There are 3 nested groupings, the coarsest first. Each group lies inside one group of the grouping before and may be the whole of it. The rows also spread widely along 11 directions, which tell nothing about the answers.
(in the rows, 128 means zero)
Known rows, each followed by its group in each grouping:
127, 110, 110, 123, 159, 125, 124, 108, 126, 125, 148, 145, 150, 113, 106, 116, 125, 123, 150, 128, 121, 113, 117, 134, 156, 119, 111, 128, 126, 137, 116, 126, 128, 122, 120, 118, 130, 101
sani Z_301 Z_165
138, 128, 136, 125, 145, 134, 102, 94, 122, 124, 154, 122, 125, 117, 132, 100, 152, 111, 154, 120, 115, 126, 117, 110, 140, 131, 106, 156, 145, 147, 94, 119, 121, 143, 149, 112, 126, 96
Baro Z_957 Z_533
137, 124, 143, 163, 117, 158, 131, 119, 97, 137, 98, 108, 133, 129, 149, 144, 151, 128, 148, 126, 134, 152, 140, 101, 89, 128, 115, 127, 116, 82, 140, 93, 125, 132, 135, 140, 153, 132
Baro Z_896 Z_277
138, 107, 160, 140, 134, 146, 122, 102, 144, 124, 129, 103, 131, 148, 131, 129, 145, 106, 140, 125, 101, 133, 117, 104, 110, 152, 121, 158, 134, 131, 117, 131, 106, 132, 137, 99, 92, 134
sani Z_299 Z_623
117, 104, 142, 131, 139, 120, 110, 119, 131, 127, 145, 116, 125, 144, 141, 144, 147, 124, 121, 144, 118, 117, 114, 145, 137, 138, 112, 150, 127, 151, 107, 140, 107, 147, 109, 93, 102, 115
Baro Z_573 Z_253
144, 140, 134, 107, 141, 108, 121, 105, 183, 130, 149, 133, 116, 122, 137, 109, 123, 106, 111, 115, 113, 133, 87, 133, 132, 114, 136, 162, 162, 164, 159, 170, 111, 143, 150, 123, 107, 113
sani Z_299 Z_18
118, 117, 106, 135, 153, 118, 105, 112, 137, 131, 132, 132, 138, 143, 158, 140, 134, 131, 154, 126, 135, 130, 100, 127, 128, 114, 148, 145, 149, 114, 134, 126, 121, 156, 143, 128, 126, 128
Baro Z_573 Z_253
127, 99, 153, 108, 152, 129, 116, 117, 135, 137, 159, 99, 153, 128, 118, 125, 142, 135, 130, 124, 132, 116, 121, 130, 127, 129, 116, 123, 119, 141, 104, 130, 104, 111, 81, 102, 123, 88
sani Z_299 Z_623
146, 123, 101, 135, 131, 127, 125, 118, 116, 123, 120, 152, 131, 122, 146, 126, 126, 124, 149, 113, 144, 131, 116, 120, 129, 116, 131, 134, 139, 106, 109, 110, 136, 137, 149, 148, 154, 120
sani Z_301 Z_165
133, 148, 110, 93, 120, 106, 115, 132, 151, 117, 143, 158, 124, 111, 131, 117, 102, 128, 122, 122, 155, 109, 111, 136, 154, 121, 146, 128, 158, 143, 106, 134, 144, 132, 150, 138, 141, 122
sani Z_301 Z_165
127, 127, 139, 100, 130, 124, 141, 141, 179, 129, 124, 116, 142, 132, 115, 145, 100, 134, 112, 130, 150, 117, 118, 129, 123, 127, 162, 111, 132, 115, 159, 135, 116, 104, 111, 127, 124, 137
sani Z_301 Z_165
121, 79, 132, 137, 136, 133, 103, 132, 130, 117, 122, 145, 142, 148, 143, 149, 106, 114, 113, 125, 129, 108, 103, 139, 138, 128, 141, 107, 146, 90, 126, 125, 127, 133, 105, 117, 129, 139
sani Z_299 Z_623
127, 141, 172, 106, 99, 135, 110, 138, 134, 134, 129, 123, 131, 126, 142, 125, 116, 129, 98, 129, 133, 126, 130, 126, 107, 133, 124, 108, 140, 134, 117, 136, 134, 127, 124, 116, 137, 138
sani Z_301 Z_165
101, 118, 145, 134, 138, 137, 103, 118, 100, 131, 143, 126, 148, 121, 125, 131, 134, 134, 135, 148, 118, 118, 133, 136, 138, 126, 98, 115, 121, 134, 118, 120, 137, 139, 113, 103, 132, 119
Baro Z_573 Z_253
161, 124, 135, 121, 102, 140, 133, 134, 137, 141, 104, 148, 119, 132, 152, 122, 121, 107, 107, 104, 134, 138, 117, 120, 98, 142, 147, 134, 139, 125, 108, 134, 126, 134, 142, 141, 126, 142
Baro Z_896 Z_277
123, 140, 129, 125, 124, 113, 139, 130, 144, 148, 124, 137, 142, 123, 140, 136, 124, 135, 111, 129, 121, 138, 111, 145, 106, 112, 128, 128, 128, 156, 166, 165, 130, 139, 126, 125, 124, 134
sani Z_299 Z_18
146, 110, 108, 110, 142, 115, 124, 124, 149, 139, 136, 149, 133, 133, 145, 120, 126, 117, 123, 108, 135, 121, 98, 137, 130, 126, 148, 141, 141, 147, 107, 145, 116, 138, 124, 125, 121, 114
Baro Z_957 Z_533
105, 95, 149, 115, 147, 133, 85, 127, 133, 151, 138, 147, 178, 144, 151, 123, 106, 126, 116, 121, 108, 121, 100, 141, 115, 110, 135, 90, 145, 123, 135, 158, 134, 138, 98, 103, 126, 138
sani Z_301 Z_165
119, 133, 97, 117, 147, 116, 128, 117, 143, 137, 133, 136, 163, 132, 131, 134, 125, 145, 170, 120, 139, 128, 112, 117, 122, 122, 155, 134, 134, 137, 121, 133, 137, 135, 148, 131, 120, 134
sani Z_299 Z_18
115, 107, 111, 157, 151, 140, 88, 105, 116, 125, 112, 146, 158, 148, 169, 138, 119, 122, 171, 119, 122, 138, 100, 105, 119, 102, 146, 119, 160, 63, 148, 109, 141, 157, 159, 138, 149, 152
sani Z_301 Z_165

New rows. What belongs after each?
138, 135, 121, 147, 128, 141, 156, 119, 115, 139, 109, 124, 133, 113, 123, 135, 138, 131, 143, 130, 134, 145, 136, 120, 107, 120, 119, 131, 107, 113, 154, 109, 126, 124, 132, 141, 145, 124
Baro Z_573 Z_253
161, 147, 125, 127, 114, 142, 135, 111, 133, 118, 115, 136, 117, 115, 131, 111, 124, 111, 146, 110, 138, 138, 127, 95, 117, 133, 134, 144, 143, 109, 113, 103, 135, 125, 175, 149, 143, 132
sani Z_301 Z_165
137, 115, 103, 124, 130, 124, 140, 127, 138, 117, 123, 144, 134, 132, 117, 139, 120, 124, 146, 128, 140, 113, 123, 126, 142, 144, 139, 138, 124, 129, 94, 119, 129, 122, 136, 124, 116, 133
sani Z_301 Z_165
141, 152, 111, 99, 115, 106, 134, 133, 137, 127, 141, 157, 122, 103, 125, 113, 117, 130, 116, 123, 146, 117, 120, 143, 142, 124, 124, 134, 138, 167, 102, 142, 140, 129, 139, 134, 139, 113
sani Z_301 Z_165
112, 109, 130, 142, 136, 145, 105, 114, 93, 145, 124, 153, 174, 136, 140, 122, 128, 128, 156, 128, 100, 129, 125, 121, 110, 129, 112, 112, 126, 129, 101, 131, 150, 143, 133, 108, 123, 147
sani Z_301 Z_165
146, 138, 127, 139, 127, 142, 132, 114, 95, 149, 118, 126, 135, 110, 149, 119, 150, 134, 144, 114, 141, 153, 133, 115, 94, 107, 111, 127, 118, 112, 129, 105, 130, 135, 132, 147, 168, 106
Baro Z_573 Z_253
111, 131, 181, 157, 120, 161, 111, 100, 112, 127, 123, 103, 143, 135, 126, 126, 144, 112, 144, 145, 81, 139, 136, 98, 102, 150, 94, 139, 129, 130, 139, 127, 133, 140, 152, 92, 102, 156
sani Z_299 Z_623
153, 170, 142, 112, 83, 138, 148, 130, 127, 117, 118, 147, 107, 98, 109, 107, 117, 114, 115, 128, 133, 125, 146, 114, 126, 152, 112, 137, 129, 157, 97, 121, 150, 118, 168, 133, 131, 140
sani Z_301 Z_165
137, 120, 150, 121, 124, 155, 106, 119, 127, 111, 129, 117, 124, 119, 119, 122, 121, 112, 138, 123, 143, 115, 133, 100, 140, 144, 131, 120, 142, 90, 103, 87, 130, 116, 139, 130, 141, 121
Baro Z_896 Z_277
160, 107, 150, 117, 91, 137, 115, 144, 119, 123, 115, 137, 108, 136, 157, 135, 119, 116, 92, 107, 154, 120, 124, 126, 112, 143, 137, 117, 139, 107, 74, 114, 129, 126, 121, 133, 146, 129
sani Z_299 Z_18
133, 102, 122, 144, 133, 127, 126, 127, 112, 130, 121, 150, 136, 123, 139, 135, 122, 121, 113, 124, 127, 125, 112, 146, 129, 113, 115, 118, 129, 113, 140, 131, 130, 133, 109, 130, 147, 118
sani Z_299 Z_623
125, 154, 162, 103, 92, 152, 133, 143, 117, 124, 127, 121, 132, 100, 96, 119, 114, 133, 118, 140, 145, 110, 160, 112, 128, 158, 117, 99, 116, 140, 96, 101, 152, 103, 130, 118, 143, 135
Baro Z_957 Z_533
118, 139, 131, 126, 111, 125, 113, 135, 110, 146, 119, 135, 152, 136, 166, 139, 131, 149, 135, 126, 140, 138, 126, 125, 94, 120, 131, 114, 133, 129, 111, 132, 143, 146, 133, 128, 146, 143
sani Z_301 Z_165
124, 143, 142, 144, 117, 136, 139, 123, 131, 140, 109, 126, 141, 129, 138, 138, 128, 129, 129, 136, 113, 146, 126, 121, 98, 123, 120, 131, 125, 128, 164, 140, 132, 137, 144, 124, 126, 151
sani Z_301 Z_165
100, 147, 136, 125, 118, 133, 132, 136, 123, 120, 127, 125, 140, 107, 100, 143, 117, 141, 130, 156, 140, 112, 145, 132, 146, 136, 116, 108, 118, 131, 144, 116, 145, 118, 126, 122, 135, 135
Baro Z_896 Z_277
159, 104, 116, 161, 137, 144, 139, 106, 119, 124, 107, 111, 117, 137, 147, 145, 158, 114, 158, 114, 140, 144, 122, 103, 111, 133, 128, 160, 122, 85, 122, 93, 103, 132, 140, 143, 137, 114
Baro Z_896 Z_277
135, 144, 120, 109, 122, 114, 147, 136, 137, 147, 130, 144, 130, 109, 129, 125, 124, 135, 106, 128, 140, 131, 121, 151, 120, 117, 128, 127, 120, 161, 139, 148, 128, 130, 117, 134, 136, 114
Baro Z_573 Z_253
146, 121, 96, 168, 129, 112, 165, 122, 117, 131, 104, 122, 117, 129, 150, 165, 156, 140, 139, 129, 144, 149, 119, 137, 108, 111, 116, 157, 107, 117, 157, 124, 111, 141, 127, 145, 145, 113
sani Z_299 Z_18
134, 114, 137, 117, 113, 134, 129, 137, 142, 100, 124, 138, 115, 125, 108, 139, 102, 114, 110, 137, 143, 98, 129, 129, 156, 150, 131, 119, 134, 112, 106, 109, 132, 112, 126, 119, 126, 136
sani Z_301 Z_165
120, 137, 105, 133, 145, 127, 114, 114, 120, 145, 125, 156, 150, 118, 151, 119, 122, 131, 149, 120, 128, 140, 108, 128, 119, 98, 137, 122, 144, 117, 153, 129, 144, 152, 148, 144, 150, 128
Baro Z_573 Z_253
